The rows of a group lie close to one hidden flat surface of 12 dimensions, which passes through zero. Surfaces can cross.
In the rows, 128 means zero.
Some rows, each with its group after it:
[149 129 141  94 146 136 113 132 105 110  83 203  65 114 158 143 169 155
 132 105 129] => q_575
[129 101 138 112 133 118 168 136 163 108  87 108 189 134 145  83 147 104
 138 135 109] => q_787
[147 122 173  98  99 133  99 118 144   4 112  98 184 128 162 123 119  76
  84 106 144] => q_575
[152 149 150 121 146 136  94 120 146 165 143 107 165  89 120 145 113 130
 109  80 105] => q_377
[107 120  96  99  59 124 153  78 108 120 131 157 125 132  93 135 125 115
 170 105 116] => q_138
[118 139 117 123 102 118 112 121 115 142 169 146 127 111  39 141 137 115
 128 123 133] => q_138
[122 120 136 117 167 129 136 164 173 123 170 201 170 149 168 160 160 106
 140  93 140] => q_575
[137 179 169 126  89 100 159 106  61 143 102 176 144 168 144 115 122 142
 138 161 188] => q_377
[146 125  71 134 139 146 123 112 164 117 108 110  90 146 140 115 130 106
 106 105  81] => q_575
[162 152  84 102 118 172 123 127  93 121 187 154  57 158 111 127 114 142
 133 113 141] => q_483
[ 86 116 100 127 139 126 139 173 118 124 139  97 118 155 136 127 152 129
 136 181  87] => q_483
[150  93 144 116 167 124 173 126 108 121 115 190  82 120 149  95 140 193
 134 115 140] => q_138
[107 120   9 100 138  95 170 154 172 119 186 172  93 150 172 175 132 101
 108  86 151] => q_483
[156 101 139  93 134 177 106 138 149  56 162 115 125 111  91 129 136 111
 131 122 125] => q_787
[146 122 157 141 102 142  83  75 139  95 123 158 125 111 140 162  98 117
 126  64 147] => q_377
[ 92 124 110 125 131 117 136 128 153 158 170 106 189 117  99 162 135 113
 118 100  48] => q_483
[124 146 135 126 143 149  98 166 127 147 139 122 131 162 163 134 142 109
 139 132 124] => q_575
[ 96  95 152 120 110  96 112 172 123 108  63 147 119 111 144  95 171 106
 165 156 195] => q_483
[153  74 195 161 150 149 165  76 111 161 134 135 144  92  77  70  93 204
 158  97 100] => q_377
[130 142 126 103 129 153 131 129 150 142  83 171 117 146 224 171 145 127
 192 121 147] => q_138
[128 140 124 130 100 126 115 112 163 131  98 126 161 122 109 142 138  80
 157 135 148] => q_377
[127 142 106 118 128 120 165 124 108 163 137 126 105 110 114 147 119 167
 143 154 140] => q_575
[151 131  95 145 207 110 148 182 189 169 115 148 101 111 149 133 152 139
 103 141 157] => q_138
[143 125 137 112 129 115 143 117 126 186  60 138 124  87 147 104 136 152
 166 103 121] => q_483
[117 155 160 162 147 103 133 123 139 156 159 177 190 163 106 136 151 106
  93 120 102] => q_138
[146 173 117 112 124 158 169 147 109  99 171 147 106 180  87 143 137 127
 156 227 185] => q_787
[101 140 136 180 110  89 104  87 111 132 109 174 110 131  80 154 145 116
  84 124 113] => q_787
[186 135 173 101 108 198 147  72  96  80  86  51 119 116 118 105  87 174
 166 185  98] => q_483
[164 178 159 119 120 190  95 125  92 131 137 129  98 175 180 143 108 141
 150 135 141] => q_575
[ 83 102 124 150  86 110 136  93 135  43 147 151 151 166 129 156 124  86
 118 123 134] => q_377
[127 146 197 100  92 137  93 140  93 131  71 122 154 112 147 123 145 121
 177 155 161] => q_483
[142  84 138 124 150 134 160 137 153 129 131 143 135 118 168 113 121 152
 166 110 162] => q_138
[138 134 128 106 111 124 134 137 131 115 101  95 164 144 132  87 144  93
 123 136 118] => q_787
[ 79 122 103 193 162 138  57 162 141 187 160 143 106 178 136 140 155  92
 109  97  66] => q_138
[178 123 131 146 128 113 137  95 110 127 108 124  62  73  78  93  92 171
 111 138 200] => q_787
[141 151 129 120 132 151 128 133 135 105 151  80 152 156 165 138 103 115
 115 141 126] => q_575
[122 133 123 175 159 112 147 121 143 119  98  87 142 159 121 108 138 119
  70 176  65] => q_787
[107  84 147  96 119 161 114 134 116 123 174 137 145 104 129 145 126 151
 178  76  94] => q_575
[176 165 151  94 115 156 123 127 124 116 109 136 137 131 107 117 145 115
 137 147 143] => q_483
[114 183  94 112  70 113 122 130 108 106 143  73 148 161 188 172  89  88
 112 147 169] => q_787
[141 149 116 128 113 138  87 122 167  85 114  64 146 107 117 153 121  73
  93 136 125] => q_377
[126 113 120 168 126  96 120 104 183  98  92 123 163 124 101 107 137  68
  67 105 116] => q_575
[144 152 141 115 121 176 153 173 120 140 117 135 151 217  96  55 181  90
 191 205 134] => q_377
[155 177 108 167 126 149 132 112 109 177 127 118 103 184  91  86 122 123
 109 158 112] => q_138
[147 147 148 118 118 162  87 110 139 103 124 104 133 119 113 159 134 105
 117 129 102] => q_787
[ 94  80 111 168 139 114 155 105 155  88 121 103 111 124 102 132 122 133
 118 159 106] => q_377
[144 127 121 120 138 125 187  95 147 130 206 111 201 125  89 128  93 141
  96  92  76] => q_483
[135  96 120 170 137 141 117  98 151 130 114 126  93 121  77  94 126 125
 127 112 105] => q_138
[121 154  83 140 114 118 150 115 165 100  98  90 142 156 124 145 136  79
 101 176 109] => q_138
[116 108 145  94 131 126 150 167 133  85  68 125 142 126 154 107 176 112
 163 190 147] => q_787
[136 149  95 122 113 164  70 119 171  99 134 129 110 118  66 176 164  64
 118 120  96] => q_483
[115 162  79 120 103  98 102 152 111 127  77  98  84 133 122 120 146  97
  86 163 132] => q_138
[121  94 151 109 109 110 136 127  92 129 134 131 135 111 131  83 115 153
 136  93 136] => q_377
[119 148 126  69  83 104 134 147  85 138 145  98 147  82 123 142 103 148
 150 137 191] => q_377
[174 168 141 125 124 159 105 102 147 125 136 132 142 124  81 139 130 100
 112 122 119] => q_787
[124 165 100 126 158 130 122 166 138 200 140 115 132 149 184 150 127 129
 137 129 119] => q_575
[136  99 105 110  90  73 181  54  97  91  55  82 104  61 115  91  85 176
  85 116 111] => q_575
[140 147 169 161 137 134 141  90 121 126 141 178 148 178 138 132 124 130
 116 117 108] => q_377
[112 141  46 119  74 108 107 100 164 136 138  89 135 103  77 159 116  68
 108  96 114] => q_575
[ 84  87  84  93 123  80 185 149 134  89 151 122 158 130 160 130 128 131
 120 120 121] => q_138
[153 185 141 134 114 138  89 101 134 169 116 148 135 120 123 174 126 112
 123 104 130] => q_787
[144  85 133 142 130 123 136 110 151 113 111 158 107  99  80  84 136 126
 137 107 150] => q_483
[190 182 144 107 185 130 173 144 144 151 130 145 131 110 142 152 128 167
 106 170 163] => q_138
[108 127 104 163 148 158 147 105 122 151 189 127 122 186 139 146 108 149
 128 118  49] => q_787
[165 160  94 148 165 174 129 124 132 192 123 113  63 141 122 136 120 158
 148 161 107] => q_575
[153 104 113 103 157 116 142 160 151 102 133 151 129 126 161  85 137 116
  97  87 148] => q_377
[176 161 141 148 140 144 133  66 108 120 121 116 111 143 142 125  93 158
  62 101  67] => q_377
[ 97 131 161 146 140  69 109 169 125 194  96 107 185  94 109 103 149 120
 106 138 128] => q_483
[ 71 164 144 148 102 109 135 126 112 174 157  91 207 152  89 165 131 107
 130 180  78] => q_787
[122 147  85 182 148 109  98 118 134 147 136 124  69 147 168 156 101 128
  65 107 131] => q_483

New rows. What belongs after each?
[109  98 107 152 154 124 156 145 150  87  79 105  93 150 157 112 149 128
 119 188 114] => q_483
[186 153 124 134 182 153 135 124 107 129 129  89  96 147 143  96 111 169
  52 124  57] => q_377
[108 154 122 157 120 204  90 125 131 127 145 143  89 203 113 178 157  95
 189 191  98] => q_377
[125 132  17  26  79  93 167 170 125  88 133 132 105 132 127 102 158  82
 139 122 164] => q_483
[109 119 151 128 147  72 113 148 141 149 128 149 171  85 141 150 135 130
  89  88 131] => q_138
[157 185 116  95  96 164  97 131 132 122 121 143 134 168 147 138 147  75
 144 119 142] => q_377
[146 136 148 134 130 130 123 127 109 100 117 146 101 139 154 125 120 139
 113 137 170] => q_377
[146 140 119  95 111 130 153  92 155  84  68 122 123  97 150 164 131 119
 142 154 148] => q_138
[164 155 129 115 125 105 163  89 157 136 117 137 183 110 120 131 110 116
 102  99 141] => q_377
[157 150 141 123 133 182  96  98 160 122 113 111 130 115 168 190 111 126
 141 107  96] => q_787
[105 155 134 138  99 134  74 117 114  70 142  85 106 122 115 203 114 109
  95 174 128] => q_787
[143 119 146  96  97 111 143 129  90 120 158 105 151 101  78  68 102 146
 128 110 175] => q_483
[157 125 119 119 109 102 151  65 131  90  86 151 102  83 108 137 121 137
  98 103 133] => q_575
[174 203 110 125 125 175 108  80 102 168 139 161  87 170 186 176 106 146
 116  79  80] => q_483
[130 140 135 112 137 133 104 166  95 128 116 160  75 137 144 124 158 139
 132 146 157] => q_138
[111  92 156 116 119 115 110 126 123 142  98 119 129  63 137 143 119 156
 162 106 139] => q_787
[159 107 135 133 132 140 110 114 135  82 148 131 113 115  53  92 135 111
  86 111 120] => q_787
[134 129 103  68  82 118 113 174  83 112 109 148 107 157 125  50 166  90
 138 110 159] => q_787
[118 114  88 144 131 135 167  81 162 146 161 157 139 136 103 152 125 132
 141  95  67] => q_138
[114 142 113 149 159  82  98 158 159 191 152 134 181 120 157 133 130  98
  68  50 104] => q_787
[146  96 157 122 111 160 151  68 145  78 122 125 132  90  97 138 109 142
 157 119 118] => q_138
[156 133 141 154 160 105 177  94 115 143  70 105 112 121 155  87 102 181
  96 153 113] => q_575
[125 148 135 125  98  99 125 122 116 123  91 116 154 123 126 117 127 106
 118 140 154] => q_377
[149 147 195 114 128 146 128 109  98 113 109 153 147 131 176 144 123 156
 133 128 131] => q_138
[149 154 144  92 138 142 150 158 104 119 210 107 160 135 100 138 111 151
 125 168 153] => q_138
[116  94 154 150 147  85  84 167 137  93  88  69 128  75 122  88 133 116
  63 138 155] => q_138
[142 114 104 121 145 128 135 136 166  50 143 120 125 137 196 137 109 109
  87 108 164] => q_787
[121 179  98  90 118 122 151 139  96  87 113 106 123 165 181 175 141 121
  98 182 101] => q_138
[ 84  91 116 139 133 128 123 148 164 174 140 116 163 113  91 132 153 109
 175 128  95] => q_377
[156 149 112 113 124 139 143 122 178 147  92 135 152 124 104 119 147  90
 164 133 155] => q_377
[126 156 164 172 122 127  58 156 112 149 103 126 130 149 104 103 153  86
 109 143 149] => q_138
[141 144 191 151 151 115 161 125  72 120 141 119 153 158 122  87 113 175
  85 175 121] => q_377
[141 131 138  93 117 127 154 111 124 145 160 149 148  93 115 149 109 158
 154  98 148] => q_138
[110  63 149 146 130 126 131 120 127 123 131 124 114  90  93 100 115 161
 168 125 148] => q_483
[121 130 112  96 113 114 113 145 135 159  92 115 122  84 121 130 146 116
 155 128 148] => q_483
[108  94 173 140 132 113  91 155 134 146 111 166 155 115 169 105 140 115
 163  84 165] => q_138
[115 145 131 126 103 120 108 115  74 141 107 144 107 144 141 125 133 134
 113 112 102] => q_138
[ 82 125 153 165  97  83 140  81 115 126 127 204 130 120  76 190 140 134
 144 154 158] => q_787
[164 136 105 119 119  91 174 121 106 126 136  95 115 105 138  82  65 159
  92 120 203] => q_483
[106 127 110 126 126 151  81 151 116 175 164 114 116 115  29 126 162 118
 129 121  57] => q_483
[117 114  92 145 143 117 137 126 130 146 171 116 122 132  82 108 122 134
  89 101  74] => q_483
[133 113 167 116 138 126 122 151 159  84 113 100 164  93 166 138 122 119
 132 140 173] => q_138
[129 153 143 128  96 193 100  97 124 127 136 160 121 174 125 165 137 104
 195 135 116] => q_138
[107 130 140 119 140 134 159 159 143 154 185  72 196 114 123 151 105 143
 165 178 134] => q_787
[157 134 147 153 204 181 130 166 179 164 151 118 152 162 176 126 132 139
 138 138  95] => q_575
[162 148 163  85 123 154 108 127 122  96 120  96 136  78 135 159 119 142
 123 144 139] => q_575
[113 130 168 113 100 128 106 140 101 115 135 139 167 139 126 117 142 108
 138 124 134] => q_483
[ 93 136  70 127 130  80 167 149  99 153 127 130 113 171 170 117 129 136
 106 147 120] => q_575
[107 140 100 165 152 125 144  88 147 157 177 203 113 150  85 193 145 136
 115 117  75] => q_575
[121 124 138  97 129 142 101 171 117 149 141  81 145  93 123 131 128 136
 151 135 127] => q_787
[132 126  97 113 113 144 148 122 123 168 160 179 100 133 116 140 122 144
 192 110 169] => q_575
[ 98  94  96  94 121  79 140 142 121 148 147 116 145  75 146 123 106 151
 118  70 126] => q_138
[ 90  76  96 102 110 141 125 153 101 113 153 116  86 120  81 112 147 141
 165 131 101] => q_575
[157 145  97 103 138 187 171 135 138 147 199  96 130 163 137 140  84 150
 182 155 140] => q_138
[139 139 140 125 129 115 120 131 139  96 148 135 150 117 142 147 117 116
  95 115 154] => q_377
[137 126 122 143 164 147 131 136 176 136 135 151 105 115 146 181 133 133
 159 143 163] => q_483
[ 77  90 120 119  86  85 140 142 121 132 100 117 129  86 105 122 125 129
 178 159 190] => q_377
[ 73 150 110 172  91  60 180  97 102 117 134 125 153 180 116 147 107 111
  97 192 148] => q_787
[120 118 124 132  85  70 107 115 105 109  98 145 128 113  85  80 135  94
  80  81 156] => q_787
[ 87  70  85 160 164 122 159 140 168 111 108 136 110 172 191 108 143 118
 132 112  75] => q_138
[175 142 155 132 128 121 121  96 160 122  91 162 135  91  99 129 137 112
 115 104 161] => q_787
[129 138 110 128 162 102 169 165 152 133 139  83 152 125 124 118 123 133
 101 182 144] => q_483
[145 120 125 144  95 144 139  81  73 135 102 116  93 152  48  47 126 144
 125 133  82] => q_787
[111 131 112 108 150 138 146 161 125 207 164 103 171 134  98 107 146 144
 151 125  51] => q_377
[113 154 118 112 111  83 138 146 148 139 124 110 193 113 138 144 126  91
 112 130 159] => q_138
[148 132 149 123 114 131 179  81 126 102 115 144 164 142 126 117 118 136
 131 138 122] => q_138
[ 93 151  72 106 111 135 132 167 152 112 145 102 143 171 171 171 141  81
 147 172 130] => q_138
[129 117  74 105 107 161 115 120 136 105 196 117  94 119  84 165 112 117
 142 110 124] => q_483
[115 133 181 195 145 145  32 154 113 187 144  88 147 147 122  93 109 114
 109  92 111] => q_138
[140 123 165 151 130 111 123 117 133 132  77 194 101 112 149 123 132 135
 153 126 212] => q_377
[169 174 132 135 185 146 125 159 142 183 137 137 107 122 152 151 129 159
 111 137 137] => q_138
